The rows are grouped in 4 ways, from coarse to fine. Each group lies inside one group of the grouping before and may be the whole of it. The rows also spread widely along 14 directions, which tell nothing about the answers.
(in the rows, 128 means zero)
Known rows, each followed by its group in each grouping:
[127 136 123 134 109 118 128 147 136 147 115 167 137  66  86  97 132  72
 122 144  93 128 105 142  96]  z713 tezuz rab z122
[129 154 124 129 114 125  91 147 134 127 137 130 138 121 125 157 132 143
  87 131 142 114 125 131 140]  z857 muva nikod z602
[ 93 140 118 144 163 101 151 175 159 112 115 143 129  95 127 104 139 104
 134 208  87 126 125 123 145]  z857 rubu pov z834
[109 156  43  92 147  96 131 133 158  67 195 121  93 142 187 169 157 139
 145 159  88  73  76 101 173]  z713 tezuz rab z597
[121 125 119 124 126 175 117 155 132 157 128 127 144 124 108 108 116 186
 165 102 109 152 128 103  94]  z857 rubu pov z318
[148 139  37 170 117  67 125 142 198  95 100 112 116 103 194 168  97 159
 135 143 118 104 101 121 146]  z857 muva nikod z651
[ 93 147 101 103 161 172 138 160 127 126 134 178 133 154 146 158  96 105
  87 129  70 152 113  97 159]  z713 viko Sinir z83
[109 174  98  81  93 143 106 116 129 136 176 102 101  68 120 129 196 162
 148 142 120  84 100 123 118]  z713 tezuz pabo z698
[109 135 113 102 101 149 102 155 149 207 109 149 124  44 114  68 112  89
 130 104 106 178 118 140  85]  z713 viko kof z117
[117 188 168  92 143  94 149 147 145  78 147 125 132 131 145 116 135 104
  96 142 122 127 178 113 148]  z857 rubu zin z561
[118 200 109  88 132 154 120 133 116 120 141 120 137 115 135 168 129 186
 132 136 110 124 113  90 134]  z713 viko Sinir z47
[169 238 112  83 110 104 101 157 105 148 152 115 113  87 149 128 118 144
  83 100  97 132 151 125 126]  z857 rubu rivu z130
[136 175 100 104  71  91 100 120 135  95 162 176 130  69 141  93 123 111
 121 117 122  93 133 105 122]  z857 rubu rivu z37
[119 183 144  92 137 160 137 140 107  78 176  99 137 165 132 156 205 214
 138 140  97  99 146 113 121]  z857 Bog Kar z386
[150 172  90 104 158 144  88 171  86 192 196  87  74 153 118 150 153 162
  76  71 112  94 127 120 173]  z857 Bog Kar z438
[146 124  72 137 128 100 129 157 152 140 140 151 121 107 154  93  85 133
 171 138 111 126 124 121 149]  z713 viko Nik z397
[132 152  97 106 131 191 137 156 102 133 153 166 154 150 137 155 137 178
 164 186  71 152  76 140 140]  z713 viko Nik z684
[158 161 120 107 101 159 140 127 121 141 155 108 112 137 113 177 190 110
  68  92  87 117 103 177 101]  z713 tezuz pabo z880
[134 102  67 145  73 124  96 137 150 144 144 162 133  70 111  94 135 111
 151 125 111 116  73 141  87]  z857 rubu zin z320
[152 152  88 139 155 106 154 181 118 120 145 150 133 137 133 136 151 116
 132 195  55 123  96 159 139]  z713 viko kof z627
[115 155 136 133 120 181  88 156  83 163 149 160 127 117  91 128 140 161
  85 125 121 101 142 110 146]  z857 Tes Rubab z985
[137  90 119 161 124  91 120 167 162 161 138 153 119 110 106  86 122  39
  98 141 134 122 105 170 159]  z857 Bog Kar z386
[124 176 139 125 167  77 119 163 172 140  92  99 150 110 111 153  69 116
 120 164 169 162 109 111 158]  z857 muva nikod z602
[121 197 117  77 124 144 159 110 143  81 144 142 132 133 150 171 138 114
  93  99  91 133 117 102 127]  z857 rubu pov z834
[125 123 128 121 120 112 135 141 141 140 153 123  97  96 106  88 170  97
 111  92 103  91 156 136 106]  z713 tezuz rab z122
[138 139 142 120 115 147 131 134 141 123 153 116 147 150 114 134 133 159
 139 121 150 132 122 128 131]  z857 rubu zin z561
[ 97 138 120 119 111 145 151 126 155 100 125 117 131  81 108 127 211 143
 156 165  78 107 107 138  67]  z713 tezuz rab z122
[113 147 144  87 149 134 154 151 138 127 157 151 123 135 118 105 140  62
  98 116  87 149 130 134 130]  z857 rubu pov z318
[106 123 157 102  67 123  75 139 162  92 164 143 148 109 152 100 159 119
 105 131 157 117 145 147 120]  z857 Bog Kar z386
[142 155 172  98 105 149  91 159  68 143 193 164 154 127  58  91 162 111
 102 125 126 118 133 144 110]  z857 rubu zin z561
[106 151 132 102 152 184 138 157  95 130 157 172 139 158 128 133 121 153
 118 147  88 131 141 102 163]  z713 viko Sinir z83
[119 130 134 123 113 135 107 177 145 127 122 127 137 119 144 116 132 145
 113 127  93 143 162 137  91]  z713 tezuz pabo z880
[151 166 137  98 137  92 178 127 145  93 149 136 126 139 135 114 135  81
 117 107 105 122 153 130 133]  z713 viko kof z117
[112 138 140 108 115 147 134 128 160 115 136 141 126 139 148 153 128  99
  78 103 122 128 134 130 144]  z713 tezuz rab z122
[162 146  92 122  68 139 137  97 148 131 159 141 125 104 134 122 144 143
 149 114 131 107  93 148 130]  z857 rubu rivu z37
[113 170  90 133 102 186 170  94 115  79 139 185 125 108 138 158 187 166
 142 188  72  77  97 115 151]  z857 Tes Rubab z985
[154 170 132 128 132 132 143 137  97 102 168 143 125 159 110 148 165 143
 101 134 108  82 134 125 163]  z857 Bog Kar z438
[145 172 114  88 134 176 127 168  99 178 145 123 117 113 138 114 146 171
 130 115  65 163 140 151 103]  z857 muva nikod z651
[119  65 149 183 108 141 150 124 172 150 103 142 132 115  73 107 138  85
 118 116 152 107 118 149 123]  z713 tezuz rab z597

New rows. What belongs after each?
[131 147 135 112 115 122 151 132 146 128 145 120 108  97 125 107 173 111
 124 137 104 108 141 150 123]  z713 tezuz rab z122
[154 143  87 122 108  72  90 156 145 164 138 120 125  59 100  79 105 117
 158  97 135 121 119 122  87]  z713 viko Nik z397
[117 164 132 107 124 171 160 136 140  80 132 129 129 156 181 167 160 181
 112 133  69 122 161 123 125]  z713 tezuz rab z122
[128 123 103 128 102 104  92 172 166 100 133 127 144 128 158 144 123 128
 107 132 104 132 120 140  92]  z713 tezuz pabo z880
[130 152  37 182 116  71  99 151 179  84 107 120 118  95 162 191 135 151
 100 159 106  72  82 114 130]  z857 Tes Rubab z985
[170 166 109  94  86 135 135 112 128 116 160 154 132 129 141 141 125 114
 108  78 113 125 122 143 118]  z713 viko Nik z397
[146 168 103 108  97  70 110 151 155 142 112 155 118  33 150  33  67 104
 156  98 114 138 174 101 100]  z857 Tes Rubab z985
[138 138 106 158 105 163 142 125 135 119 110 146 144 121 100 165 160 142
 109 130  95 112  91 142  96]  z857 Tes Rubab z985
[126 195 122  99 133 142 107 180  96 151 127 187 143  88 119 132 113  88
  76 161  63 161 119 138 121]  z713 viko Nik z397
[ 78 203 159  43 145 169 176  94 141  93 175 113  93 133 169 150 187 134
 106 137 121 111 166 107 188]  z713 viko Nik z397
[144 155  88 111 128 105 109 171  98 104 188 161 146 124 119  82 131 173
 189 158  80 104 120 103 108]  z857 rubu rivu z37
[140 112 140 130 106 204 172 125 145 141 128 163 127 164 174 129 110 153
 126 119 100 147 153 151 167]  z713 tezuz rab z122
[140 141 110 130  98 155 139 122 111 128 147 166 118 104 117 113 142 144
 135 117  97  92 131 120 131]  z713 tezuz rab z597
[152 146  91 115  99 112 112 132 152 162 141 134 114  84 124 125 105  95
 124 115 130 127  81 144 137]  z713 tezuz rab z597
[102 126 119 112 110 131 119 123 210  94 145  88 116 157 197 172 142 138
  92 107 160 124 121 133 169]  z857 Bog Kar z386
[173 213 121 107 117 102 126 167 111 123 127 119 134 105 139 146 123 152
 114 149  82 134 141 138 110]  z713 tezuz pabo z880
[179 113 137 157  88 153 120 154 121 204 103 134 144  91  64  73 121 129
 137  77 117 157 127 167  65]  z857 Bog Kar z438
[125 122  81 129 123 103  99 154 139 108 178 114 116 124 127 109 167 164
 155 117 116  77 118 108 120]  z857 Bog Kar z386
[123 186  67 116 159 128  79 166 101 137 133 156 137 136 107 195  63 141
  76  61 104 122  98  45 134]  z713 viko Nik z684
[183 153 118 135 104 122 131 136 118 153 140 170 155 116 106 120  80 124
 153 158 146 137  95 149 162]  z713 viko Nik z397
[103 130 154 107 106 156 129 108 173 150 137 113 108 116 118 153 152  77
  65  99 164 120 112 149 157]  z713 tezuz rab z597
[133 171 122 113 117 121 101 154 113 131 146 156 134 112 124 136 114 116
  80 125 116 115 136 116 145]  z713 viko Sinir z83
[146 173  96 130  95 125 152 105 132  58 134 177 143 122 151 144 113 158
 133 106 101  92 140  81 128]  z857 rubu pov z834
[109  97  73 146  79 112 108 118 164  85 160 152 127  98 122 125 182 107
 127 126 115  73  81 129  98]  z857 rubu zin z320
[146 129 123 147 150 127 109 209 130 153 120 120 150 148 119 115 112 152
 121 120  85 162 136 140  98]  z857 Bog Kar z386
[113 201 188 118 197  77 164 179 137  58 119  80 173 151  98 157 170 167
 148 231 115 128 155 117 120]  z713 viko Nik z397
[118  97  93 148  59  99  52 154 174  70 161 159 143 131 210 119 105 166
 107 128 158  89 154 115 150]  z857 rubu zin z320
[ 90 153 123 128 101 172 152  99 142 105 112 179 129  80 137 119 137 150
 141 147 118 104 150  89 147]  z713 viko Nik z397
[115 146 133 132 143 129 122 151 124 141 131 119 129 108  75 129 144 137
 128 126 120 104 120 103 115]  z713 tezuz rab z597
[135 100  87 188 153 111 107 188 176 177 112  97 118 137 143 165 119 138
 101 193 141 131  85 181 185]  z857 muva nikod z602
[109 135 111 122 129 145 122 145 138 124 150 118 122 130 125 128 152 156
 124 104 112 112 132 105 117]  z857 rubu zin z320
[119 215 138  83 105  84 142 108 134  91 146 130 113  49 116 120 186  90
 108 155 120  87 139 121 127]  z713 viko Nik z684
[131 109 105 108  63 141  99 114 142 162 158 149 124  61  95  65 127 123
 172  89 147 109 112 123  92]  z713 tezuz pabo z698
[106 117  89 126  97  80 112 136 187  88 140 135 130  84 160 110 144 110
 141 163 125 103 112 130 120]  z713 viko Sinir z83
[145 169 120 106  70 155 126 128 135 152 117 159 130  58 154  94 123 141
 135 126 101 149 151 151 104]  z713 viko Nik z397
[105 176 133 132 128 138  53 170 112 141 117 116 152 112  91 183 119 182
  69  95 148 114 138  76 108]  z713 viko Nik z684
[ 95 160 105  92 136 121 129 147 128 117 158 176 123  96 121 131 153  51
  89 174  81 119  90 131 148]  z713 viko Sinir z83
[153 181 148 139 115 131 152 128 147  72 130  99 135 172 167 219 164 181
  74 157 124  94 143 150 165]  z713 tezuz rab z122
[115 102 102 162 107  84 144 118 206 109 107 115 111  84 131 125 141  96
 130 128 143  88 117 128 125]  z713 tezuz rab z122
[117 142 160 119 117 168 133 147 145 145 141 109 119 137 137 134 167 134
  78 124 122 139 155 160 137]  z857 rubu zin z561
[119 111  57 139  95 107  64 152 150 176 144 140 106  49 115  88 115 125
 141  95 133 101 106 110 104]  z713 viko Nik z397
[198 194 131 134 119 141 136 156 121 100 106 137 159 197 182 185  53 197
  86  74 106 160 171 114 146]  z857 Bog Kar z438
[ 95 129 157 143 140 143 160 138 178  93 111 140 135 165 143 185 133  83
  56 167 126 126 126 141 180]  z713 tezuz pabo z698
[122 138 122  86 142 146 141 137 116 118 182 139 138 152 104 124 153 124
 141 126 105 119 106 119 128]  z713 viko Sinir z83
[149 163  96 110 110 128 143 135 142 142 122 182 135  90 143 121  88  81
 125 146  95 157  99 145 142]  z713 viko Nik z397
[121 131 164  94 157 129 132 162 148  98 149 113 173 183 113 136 104 154
 163 126 134 157 127 106 112]  z713 tezuz rab z122
